Every row belongs to one group in each of 4 separate groupings. Each group adds its own fixed numbers to the row, and there is some noise. The rows also spread widely along 14 directions, which tell nothing about the answers.
In the rows, 128 means zero.
Some rows, each with its group in each grouping after it:
[141 109 141 123 138 101 162 121 106 102 116 178  82 101  82  80 103 152
 126  90 112 137 145 136 126 113 127 163 176 156 116 102  46 138 126 138
 116 124 140 133 134 166  86]  L Z piro (2)
[115 130 134 142 184 147 116 173 134 103 148 139 113 133 111 121 176 126
 102  89 140 176 142 159 187 129 134 176 191 183 102 141  71 141 149 132
 129 109 107 108 180 141  95]  K Z Misav (1)
[139 144  84 128 150  93 167 135 114 111 172 130 131 103  94 103 116  92
 121 119  96 155 175 125 144 171  99  78 165 114 105  98 121  99 140 162
 135 143 122  88 127 166 117]  L F Borab (3)
[117 115 123 138 124 127 108 119  99 134 139 121 132 110 115 126 102 116
 102 112 116 135  85 115 138 132 106 113  95 132 121 106 150 101 135  95
 106 102 124 112 128 112 133]  K F pida (0)
[123 106 142 117  92 157 112 128 164 107 124 131 106 166 124 114 141 178
 166 109 177  92 118 117  87  92 134 161 110 154 154 116 125 173 136 144
 166 124 135 129 114 138 129]  P G pida (1)
[130 127 149 154 124 136  94  96 121 133 138 134  99 150 116 102 134 116
 104 113 135 141 108 108 150 127 138 153 113 166 119 102 126 164 142 123
 138 126 119 131 142  98 119]  P G Misav (2)
[118 143 170 125 116  96 139  74 127  99 106 117  73 180  95 127 121  78
 146 127 112 136 127 128 138 166 120 184  92 166 104 100  97 165 102 171
 188 162 151 133 125 126 136]  A F Muduf (3)
[140 146  98 141 122 121 146 145 135 123 121 106  94 163 123 114 144 122
 142 108  84 123 151 110 133 127 147 185 132 120 126 128 128 180 151 151
 177 167 135 151 127 134 130]  A G Muduf (0)
[135 121 179 135 123 176  64  59 121 157  90 107 155 147 108 130 118 103
  76  96 132 145  59 127 152 126 110 166  76 207 185 119 115 121 123 128
 137  89 135 156 133 103 174]  N G Borab (1)
[155 141  78 122 160 105 171 142 121 135 103 131 141  95 121 143 104 140
 143  96 115 141 126 158 128 114 133 113 135 165 111 124  86 157 117 138
 157 161 125 125 182 152 115]  N F piro (1)
[143 120 127 134 129 151 122 168 158 147 102 129 124 150 129 133 138 125
 126 102 133 147 103 139 166 131 155 166 120 136 153 122 107 142 140  98
 126 119 111 151 120 127 106]  N G Borab (0)
[119 114 100 103 108 140 138 174 176 122 132 146 117 179 125 131 151 158
 179 128 142 104 143 127 110 121 143 148 128 135 135 142 117 154 148 159
 154 134 128 102 144 142 136]  K Z Misav (0)
[148 153 114 111 141 162 154 160 187 119 111  93 154 123 130 123 165 175
 165  96 130 127 174 148 109 128 131 120 177 126 187 123 117 150 115 174
 150 145 145 158 123 174 123]  L F Muduf (0)
[141 170 126 168 142 128 110 114 150 136 157  86 135 137 129 129 128 127
 122 131 126 124 125 114 126 185 131 100 125 121 133  83 152 157 122 119
 124 158 120 114 102 141 144]  L G pida (0)
[134 102 109  98 129 121 177 183 118  76 172 172 107 122 122 127 144 143
 136 105 164 147 162 143 151 112 150 154 165  98  94 130 105 107 155 109
 159  88  98 126 121 153  66]  N G pida (3)
[160 151 105 109 117 138 143 129 148 114 162 101 158 127 117 130 109 157
 143 116 155 107 158 126 100 159 131  99 136 110 156 100 141 135 137 153
 173 145 115 122  94 166 132]  N G Borab (0)
[110 104 142 118  82 144 102 150 163  99 141 147  95 170 118 116 153 156
 161 126 157  98 136  98 102 121 136 170 114  98 161 117 144 128 153 125
 136 102 137 132  87 125 121]  P Z Borab (0)
[132 118 127 128 119 122 142 107 125  82 169 118 102 100 118  83 122 179
 145 112 186 116 138 108  91 114 113  46 122 103 126  55 154 160 120 137
 142 144 104 122 114 134  63]  A F Muduf (0)
[133  99  93 112  68 141 128 138 144 117 136 116 117 146  94  80  87 153
 181 109 148  85 121  97 104 113 123 135  83  87 181  84 164 138 164 134
 166 146 131 120  59 138 116]  N Z Muduf (1)
[ 90 133 135 133 114  93 117 113  65  85 152 110  88 108 105 136  97 118
 110 100  85 116 120  99 114 127 107 175 122  92  95 106 163 103 132 116
 132 115 163 128  98 126 132]  A F Misav (2)
[139 144  93 151 173 114 150 149 115 107 119 114 124  97 125 126 143 134
 126 102 117 161 145 125 152 124 129 111 138 121 125 107 121 155 118 120
 137 150 118 150 143 136  83]  N Z Borab (0)
[136 130 129 122 102 136 127 119 154 129 146 134 115 159 127 117 146 130
 115 127 126 128 141 104 128 140 132 135 128 116 145 115 131 144 150 140
 148 119 118 138 113 125 134]  A G Borab (3)
[116 150 131 100 136 122 134 124 103  77 194 147 137  97  97 129 133 129
 107 109 109 122 189 134 102 160 101 139 199 108 113 138 126  57 154 160
 140  85 143  97 126 169 149]  P F Muduf (3)
[124 108 113 120 138 119 146 118 103 129  93 120 124 148 101 125  97  76
 133 104 105 156  89 143 163 129 110 176  87 181 115 126  97 120 127 147
 162 128 142 125 126 143 144]  L G pida (3)
[143 135 127 133 123 134 148 123 126  96 144 101 112 133 130 101 160 120
 116 111 141 158 156 115 167 121 130 135 127 103 129  97 146 149 137 141
 173 120 112 166 105 110  75]  A G piro (2)
[129 127 165  98 119 123 149 104 150 135 130 161 123 127 112 138 108 126
 134 136 142 125 121 157 110 175 108 108 137 149 124 109  78  99 101 129
  83 105 122  99 115 161 132]  K G piro (3)
[125 125 125 146 130 153 128 166 201 175  70 127 121 170 129 129 157 110
 161 121  96 137 112 146 146 143 132 172 119 148 175 134  96 157 126 136
  96 141 145 140 129 127 147]  P Z pida (2)
[128 121 108 108 132 130 136 108 136 125 125 142 159 160 130 156 136 104
 137 137 124 136 116 126 125 140 112 126  91 155 128 151 129 103 122 158
 162  99 141 116 163 118 183]  L Z pida (0)
[157 148 124 137 133 154 121 119 137 137 131  94 171 113 132 134 129 140
  96 101 129 142 126 127 144 137 138 116 140 122 169 106 142 127 128 115
 148 108 124 164 115 126 132]  L F pida (0)
[128 156 104 148 138 116 120 133 117 117 151  99 124 132 145 155 130 130
 117 117 116 121 121 121 126 134 135 147 124 120  97 124 144 147 139 113
 145 143 127 127 132 125 140]  A G piro (1)
[119 159  97 178 164 128 101 112 147 163  97  76 147 132 137 152 138  81
 134 134  94 156  90 122 155 165  99  83  62 143 151 106 164 153  98 122
  97 171 136 123 143 103 160]  N Z Borab (1)
[137 155  89  92 132  97 197 103 124  74 129 113 135 120 126 148 156 111
 175 131 130 142 193 130 106 133 104  93 117 117 121 126 145 135  96 205
 210 146 146 142 131 142 115]  P F Borab (3)
[143 161  77 111 130  85 173 152 111 125 167 155 160  92 132 192 119 110
 116 134  84 134 161 141 124 168 135 119 155  68  96 153 138  76 136 108
 147  99 127 120 143 134 150]  N F pida (1)
[120  95  99 101  70 120 144 152 139 113 178 173  92 149 111  83 138 166
 158 132 142  96 159  86  92 107 132 108 130  93 117 108 155 132 171 136
 135 110 113  94 114 131 104]  K G Misav (0)

New rows. What belongs after each?
[117 137 129 134 123 103 142 101 124 121 137 148  98 140 138 138 142 122
 120 139 105 122 132 106 114 139 116 120 113 120 100 118 135 151 113 126
 127 129 136 126 142 119 147]  A G pida (3)
[138 123  90 118 116 127 152 137 125 146 135 121 145 134 123 125 102 104
 120 121  99 128 117 127 138 137 116 127 109 112 135 119 136 108 151 130
 147 123 123 127 104 139 146]  A G pida (3)
[126 101  98  74 130 111 188 160 120  89 132 181 117 128 127 153 129 151
 157 113 143 129 147 151 108 101 131 147 140 138  93 155  89 114 125 142
 167 100 131 119 156 162 116]  N G pida (3)
[137 177 130 139 139 119 136 106 142  98 158  86 133 138 116 133 140 108
 115 128 115 138 177 116 138 189 118 125 149 103 140  98 134 143 123 164
 166 154 130 134  95 146 134]  A Z Borab (3)
[197 141  57 124 111 106 190 130 176 219 107 158 164 135 149 140  94  97
 136 152  94 142 111 136 148 164 162  66  95 115 142 109 115 159 136 103
 135 154  95 138 130 117 145]  L G pida (3)
[166 149 112 131 132 111 139  76 121 160 139 146 153 133 122 151 110  76
 101 143 123 150 105 138 145 164 129 107  94 168  99 118 115 131 125 133
 169 120 101 118 156 103 159]  P G pida (1)
[114 100 127 107 122 113 138 105 102  80 168 128 120 110 126 128  90 157
 131 112 190 116  94 123  98 107 106  75  92 124  98  85 146 122 122 116
 152 115 110 106 119 130  99]  A F pida (3)
[119  76 133 101 125 125 153 162 115 127 110 195  99 143 112 131 134  90
  98  99 102 159 105 152 178  97 128 206 142 152 106 158  63  82 157 110
 134  61 127 140 166 120 115]  A F pida (3)
[145 128 115 108 112 116 155 115 132 134 105 136 130 134 120 145 102 131
 147 118 118 117 118 129 106 136 131 131  97 139 141 115 112 131 115 139
 151 135 135 137 117 146 138]  N G Borab (0)
[122 135 110 118 151 115 168 172 126  75 157 121 101 134 128 127 156 134
 143 112 144 139 164 142 138 126 134 153 158 114  82 124 106 137 137 147
 164 130 116 124 129 155  81]  A G piro (0)
[113 132 124 141 164 134 111 135 116 109 138 122 133  98 131 141 126 145
 119 104 129 138 109 132 128 135 111 109 127 118 131 109 145 119 119  92
  89 121 128 124 132 138 118]  N Z Muduf (3)
[129 158 125 154 132 111  94 146 142 142 132 118 126 159 140 187 118 116
 116 123  96 123 107 124 134 172 158 173 125 124 112 137 129 128 135  90
 125 131 139 123 131 129 176]  L F Borab (0)
[128 145 164 121 129 122 134  89 124 109 131 147 115 108 112 137 138 137
 122 114 130 133 140 135 113 145 119 134 144 148 124 104 109 136  96 140
 118 111 138 137 134 142 122]  N G Misav (1)
[143 179 126 155 139 127 130 114 131  88 164  64 111 126 119 106 147 138
 123 107 129 131 172 111 136 156 131 135 152 105 131  81 153 187 129 156
 182 173 123 147  89 148 100]  A G Muduf (1)
[117 129  99 143 125 102 108 141  67  95 173  93 142  98 118 163  66 109
 108 101 135 133  83 122 146 142 129 152 101  84  94 102 179  79 152  63
 149 101 124 118  70 128 124]  L F pida (1)
[126 127 128 113 103 102 148 130 149 138 111 147 115 130 134 171 102 126
 135 127 108 117 108 136 107 146 130 134 113 100 130 119 116 115 111 102
 108 120 139 143 106 139 136]  A F Borab (3)
[156 111 120  96  67  96 160 127 140 133  97 163 108 152 132 177  71 142
 163 122 147 114  98 133 111 122 176 165  70 110 128 112 109 155 120  95
 180 123 129 160  95 118 110]  N F Borab (2)
[131 168 144 159 119 163  74 118 194 160 128  99 131 177 126 117 153 138
 133 131 107 106 135  99 127 186 126 134 122 133 187 105 137 169 134 134
 110 171 142 114 121 129 179]  N Z piro (3)
[108  88 161 107 123 127 135 125  98  88 139 178  94 116  95 115 130 111
 115 107 153 147 110 144 151 116 112 170 125 144 100 120  92  75 136 111
 112  62 121 119 132 129  90]  N G piro (1)
[116 128 136 131 148 153  91 167 128 103 174  92 148 133  97 136 100 116
 123  89 172 138 102 164 155 157 131 163 147 146 111 110 118  91 161 119
 142 112 114  83 105 155 118]  P F Misav (2)
[118 135 105 131 141 110 135 127 131  95 161 131 107 141 109 127 121 158
 144 113 134 106 142 123  90 129 116 129 141 154 101 120 100 167 131 161
 163 157 135  87 156 162 148]  A Z pida (1)
[155 145 144 173 119 113 106 119 134 142 132 107  72 153 103  89  96 133
 102  92 131 135 109 113 176 141 172 169 134 155 116  59  95 225 149  94
 167 187 102 147 113 122  79]  A F Misav (3)
[129 111 121 150 156 159  80 149 100 117 139 122 118 110 106  88 107 175
  93  58 133 133 101 122 142  90 134 162 154 164 145 112 107 150 168  99
 130 127 123 131 147 145 114]  N Z Muduf (2)
[136 115 117  94  99 171 125 114 130 124 133  91 175 154  97 109 122  91
 127 112 143 147 125 128 172 141 106 148  93 133 186 116 152  87 157 165
 186  91 125 139  77 122 135]  K Z Misav (3)
[139 135 100 113 137 123 142 143 114 120 150 125 162 126 139 173 122 102
 117 124 137 154 117 143 149 152 136 125 103 106 113 132 149  91 135 110
 151  96 114 128 118 125 129]  N G Borab (2)
[151 127 122  97 136 130 191 144 148 124 117 128 148 119 140 158 136 110
 133 122 154 159 124 175 157 138 143 121 127 115 118 115 101 119 109 130
 157 103  99 163 115 138  82]  A G Misav (0)
[131 138 112 122 115 105 152 116 121 119 143 124 121 114 138 142 108 137
 135 126 114 118 127 123 100 141 123 112 114  89 112 104 150 131 124 120
 130 131 130 132 100 135 128]  A G Muduf (2)
[151 135  86 133 134 128 131 135 106 120 151 111 152  96 123 122  98 149
 118  99 131 134 125 120 135 126 133 107 123  97 144  99 157 133 150 104
 152 130 115 142 108 128 110]  N Z Muduf (2)
[140 183 128 149 166 107 122  74 109 158 128  82 183  92 144 195  79  90
  88 133  97 143  82 153 129 197 108  87  98 121 119 102 142 104  92 101
  99 133 133 132 118 122 176]  A Z piro (2)
[144 159  99 140 149 120 138 122 154 149 127 130 152 102 152 170 133 159
 135 122 128 122 121 141  88 134 129  77 133 142 125 123 125 168 103 119
 119 146 125 119 172 133 152]  P F pida (1)
[127 110 123  93 126 137 150 155 130  67 140 151 114 164 135 143 163 154
 140 109 169 128 148 129 132  89 149 191 135 136 106 156  98 132 150 153
 212  94 124 150 153 126 108]  A Z piro (0)
[130 127 143 128 102 133 111 155 177 143 142 152 118 144 134 143 127 147
 140 130 148 111 115 137 112 152 144 137 133 107 135 110 117 122 142  92
  90 110 120 109 114 125 126]  P F piro (2)
[154 179 191 156 109 126  70  41 132 109 173 130  89 144 124 110 133 193
  78 114 157 107 148  78 103 150 157 124 157 170 125  74 114 223 121 115
 166 152 114 137 145 113 125]  K F piro (3)
[147 125 156 116  94 121 146  87 133 122 108 169 111 124 115 134 137 108
 124 126 133 148 125 129 145 132 140 167 110 113 145 112 114 122 122 114
 147  83 122 182 103  97 103]  P Z Muduf (1)
[136 145 136 128 158 128 147 132 145 136 105 116 142 108 142 161 125 129
 122 109 122 145 104 166 126 140 127 117 133 131 129 116 104 129  97 114
 111 127 125 151 144 140 121]  A F Muduf (0)
[123 101  84  91 103 109 167 110 122 130 125 165 139 123 150 154 125 118
 153 155 122 135 111 113 110 113 105  75  60  89 123 131 174  98 121 117
 125  92 125 128 130  92 135]  K Z Muduf (3)
[106 119 199 149 105 151  65  90 165 131 108 161  69 187 143 131 176 166
 129 122 140 110  90  91 103 113 147 171 109 183 136 120 121 191 108 112
 101 110 150 144 166  97 157]  L G Misav (0)
[134 140  99 144 131 124 138 128 138 127 132 125 115 121 104  93 145 134
 146 110 111 133 154 110 131 130 117 108 134 130 148  94 131 170 132 150
 134 157 129 123 141 131 110]  N Z Misav (1)
[151 166  99 126 110 120 143 125 162 125 116 121 127 158 150 171 155 156
 158 124 111 112 160 112 106 126 160 151 117 123 143 142 140 196 116 150
 205 162 145 156 155 118 154]  N F pida (1)
[106 129  93 111 125 143 133 158 133  96  96  80 132 155 119 142 154 121
 171  98  95 121 148 117 120 108 105 175 101 124 164 155 156 123 129 182
 180 140 174 145 127 140 151]  N F Borab (0)
[129 134 140 135 171 130 134  80 106 126  85  95 152 112 138 173 115  91
 126 117 148 169  69 159 148 138 102 103  54 181 117 107 130 140  65 124
 135 126 131 142 148 114 132]  N G pida (2)
[143  95  82 123 114 129 154 182 130 127 115 144 100 148 113  97 130 129
 148  99 127 139 128 118 161  94 152 163 111 124 131 121 115 147 168 120
 165 135 110 141 123 130  82]  N G Borab (0)
[131 160 107 132 115 120 141 126 150 129 164 114 142 113 116 120 144 116
 134 136  95 120 174 112 101 175  97  81 146  77 149 106 165 107 131 153
 114 130 142 109 103 137 147]  P F pida (2)
[162 142 127 123 108 152 129 138 143 133 159  94 166 122 126 133 109 122
 110 110 157 148 125 139 167 162 158 136 139  87 161  83 150 109 151  99
 148  98 102 160  48 129  97]  L G Misav (2)
[142 172 119 172 165 135 107 106 140 187 110 106 144 123 123 124 132 108
  80 111  53 147 116 122 149 157 119 123 143 166 149 116 109 166 128 138
  98 159 143 138 169 117 176]  A Z Misav (2)
[162 168 110 136 145 106 169  98 119 141 133 114 140 107 117 131 112 102
 109 125 107 157 143 139 150 176 127  94 132 132 120  93 115 151 110 134
 147 154 105 131 112 141 117]  K G pida (3)
[131 143 152 134 129 149 110 142 199 143 142 136 129 176 121 144 147 103
 137 136 154 134 122 155 146 187 138 140 135 159 133 116  92 137 131 129
 129 133 112  91 137 135 147]  P F pida (3)
[129 135 108 109 134 110 181 146 133 124 101 147 135 102 122 160 148 101
 141 119  84 151 150 150 134 140 110 136 136 109 133 141 111  97 100 140
 120 104 150 145 145 138 127]  N F pida (1)
[166 184 104 155 119 131 118  95 147 159 150 101 154 117 149 132 135 157
 110 129 105 115 153  88 106 160 141  78 123  98 161  96 176 185 125 124
 143 158 124 150 118 117 157]  N G pida (2)
[185 194 115 136 152 109 173 108 175 166 136 143 162 112 166 187 152 147
  98 142 109 139 159 143 112 175 162  66 166 122 120 125  99 179  93 123
 142 143 105 157 185 122 151]  A F pida (0)
[136 109 146 123  96 140  87 100 104 129 148 135 123 138 114 121  81 154
 105  95 158 109  83 109 120 117 144 153 100 150 135  97 137 136 153  98
 152 105 122 126 109 118 135]  N G Misav (2)
[147  97 102 107 104 137 139 135 127 114 129 144 129 141 106 105 126 127
 127  94 145 142 130 121 147  90 137 150 124 153 144 128 110 127 160 146
 189  99 120 140 133 128 113]  L F Borab (1)
[123 108 156 104 131 136 141 131 139  94 137 170 114 135 121 143 176 114
 126 116 171 167 133 149 162 119 134 143 136 153 111 130 101 113 118 135
 152  72 116 137 172 108  88]  N F Misav (1)
[125 119 130  93  90 118 174 112 158 110  90 145  95 195 145 158 160 114
 170 139 121 122 141 120 124 113 143 189  85 132 124 149 118 167 110 170
 209 127 154 168 129 112 144]  A G pida (3)
[124 109 130 157 108 158  61 134 120 122 163 117 110 168 119  95 124 142
  95 101 157 131  89  86 171 115 146 162 103 141 138 105 149 158 184  83
 154 118 102 121 113  95 119]  K Z pida (3)
[150 131 191 117  68 175  83 104 174 106 118 104 115 208 110 115 143 145
 136 102 168 110 130 112 143 133 171 232 117 150 194 111 118 166 149 150
 224 110 141 179  83 118 139]  L F Muduf (0)
[180 211 153 154  94 131 114  80 172 137 168  63 138 168 109 116 146  94
  92 138 104 127 190  94 154 228 150 133 149  85 178  72 151 169 139 167
 201 166 116 159  66 119 145]  A F Borab (0)
